Every row belongs to one group in each of 2 separate groupings. Each group adds its own fixed numbers to the row, and there is some noise. The rows also spread widely along 2 directions, which tell nothing about the answers.
In the rows, zero is written as 128.
Some rows, each with its group in each grouping after it:
[136,110,117,179,132,102,105,149,113,138,94,118,182,137,123,124,116,136] -> C (3)
[142,99,122,139,135,129,110,149,148,151,128,147,156,109,150,103,114,122] -> D (0)
[171,155,145,124,153,93,112,144,130,141,156,126,205,87,184,103,123,99] -> C (0)
[126,125,142,160,95,124,115,120,124,147,110,137,119,129,129,120,119,132] -> T (3)
[170,122,149,66,138,126,125,139,162,132,156,136,153,112,162,87,121,108] -> D (1)
[134,144,148,125,137,127,127,152,124,131,141,150,138,112,188,112,123,125] -> Z (4)
[151,114,111,88,138,115,103,149,129,136,152,138,164,97,161,88,103,73] -> F (2)
[132,123,147,92,115,114,118,126,85,139,167,139,111,112,131,132,115,126] -> A (2)
[124,110,107,164,135,145,122,163,112,131,100,148,134,126,148,126,133,155] -> Z (4)
[122,127,130,121,110,124,144,98,122,131,135,141,58,141,101,132,123,145] -> T (1)
[108,108,103,140,132,137,121,136,120,96,134,135,101,140,129,141,147,138] -> F (4)
[143,87,109,119,120,112,117,172,122,139,116,117,135,137,113,131,154,139] -> A (1)
[119,60,68,140,126,127,82,169,132,145,113,162,141,134,127,126,109,89] -> F (2)
[149,117,103,154,149,103,103,162,133,131,101,143,197,101,164,115,125,111] -> C (0)
[150,147,138,109,152,109,122,140,135,120,151,112,151,107,154,108,126,117] -> C (1)
[122,108,109,191,123,139,158,122,91,87,99,128,99,149,100,176,147,170] -> C (4)
[155,118,138,109,150,134,139,144,143,120,133,148,169,100,188,106,103,105] -> D (4)
[119,128,155,134,113,136,159,128,119,113,155,154,96,124,147,132,135,161] -> Z (4)
[118,69,64,145,115,123,71,167,124,132,113,131,144,150,102,119,110,103] -> F (2)

New rows. What belongs after each?
[126,114,119,126,120,113,120,120,139,132,136,131,102,127,120,124,112,111] -> T (1)
[149,136,175,99,124,132,120,145,135,143,152,121,155,109,169,86,113,116] -> D (3)
[147,140,140,115,120,116,143,108,123,126,142,149,118,95,181,118,102,126] -> T (4)
[153,140,133,131,157,101,94,138,122,130,134,133,192,88,171,112,133,126] -> C (0)
[134,134,150,136,123,127,138,137,123,121,141,145,111,125,160,128,129,148] -> Z (4)
[128,131,113,91,122,138,118,152,149,128,152,127,102,142,137,130,129,119] -> F (1)
[161,118,147,104,140,118,115,143,156,150,151,142,185,88,178,86,124,94] -> D (0)
[153,164,146,129,144,122,146,105,118,93,133,124,126,109,151,148,140,145] -> C (4)
[133,167,171,72,125,113,140,92,144,133,176,119,67,109,154,121,117,128] -> T (1)
[147,81,89,126,111,104,93,173,98,140,120,130,149,138,116,118,122,109] -> A (2)
[117,166,169,107,109,132,106,106,128,128,160,126,87,136,130,140,132,149] -> F (3)
[153,165,153,111,139,118,157,111,115,101,147,122,139,90,162,130,126,132] -> C (4)
[124,96,114,181,108,119,80,170,116,146,83,130,152,145,131,107,131,150] -> Z (3)
[150,117,126,105,148,106,132,141,117,131,129,151,142,88,189,110,86,92] -> T (4)
[131,127,131,119,93,130,140,117,98,134,156,137,85,133,93,162,136,144] -> A (2)
[156,123,112,117,122,97,111,121,114,148,146,160,144,103,161,104,77,77] -> T (2)
[176,119,131,73,153,96,118,175,128,149,146,122,164,102,184,104,132,93] -> A (1)
[146,174,155,91,132,99,121,97,111,106,167,122,139,97,144,123,119,115] -> C (2)
[149,152,188,88,123,128,129,107,140,143,158,114,138,110,166,99,117,125] -> D (3)
[112,86,96,179,114,131,134,136,103,121,89,158,104,142,111,147,116,137] -> T (4)
[124,99,110,168,109,115,110,137,122,160,112,161,132,114,121,123,120,137] -> T (0)
[158,102,98,111,130,103,132,167,104,117,143,121,157,100,169,123,123,106] -> A (4)
[102,122,150,183,97,128,117,130,116,142,105,143,99,143,105,135,130,189] -> Z (3)
[134,124,106,98,128,124,93,144,129,136,154,147,131,120,145,104,101,85] -> F (2)
[149,98,121,120,122,117,117,142,112,142,134,110,135,140,123,142,143,137] -> A (1)
[135,134,142,76,132,125,112,125,165,133,172,124,113,116,150,121,124,122] -> F (1)
[161,150,142,88,137,106,158,134,105,121,168,124,145,97,191,121,133,111] -> A (4)
[157,148,140,139,138,96,102,149,116,127,121,109,194,90,179,113,108,106] -> C (3)
[107,78,87,150,116,146,103,162,146,123,99,137,101,160,91,132,130,147] -> F (1)
[148,156,151,63,107,117,122,125,110,146,192,137,118,100,141,136,129,133] -> A (2)
[133,147,148,92,134,124,96,137,125,140,152,114,152,108,166,113,123,113] -> F (3)
[119,100,87,126,113,128,83,150,116,136,120,142,120,152,119,135,114,118] -> F (2)
[124,131,160,106,127,125,98,131,135,130,152,104,120,126,149,120,133,140] -> F (3)
[130,107,115,151,132,116,127,140,104,119,120,144,124,103,155,123,107,111] -> T (4)
[150,78,105,156,115,112,118,170,110,161,113,150,151,127,126,117,156,129] -> A (0)
[159,114,123,85,132,109,113,160,135,149,147,118,150,117,156,104,141,104] -> A (1)
[114,77,93,145,117,143,102,163,143,119,109,137,94,174,93,133,132,133] -> F (1)
[115,134,162,109,128,110,129,103,125,150,142,148,116,100,147,132,125,128] -> T (0)
[138,78,75,135,120,116,100,167,99,150,105,154,150,118,105,126,122,104] -> A (2)
[150,166,173,90,122,112,105,117,148,145,168,126,149,84,184,92,81,101] -> T (3)
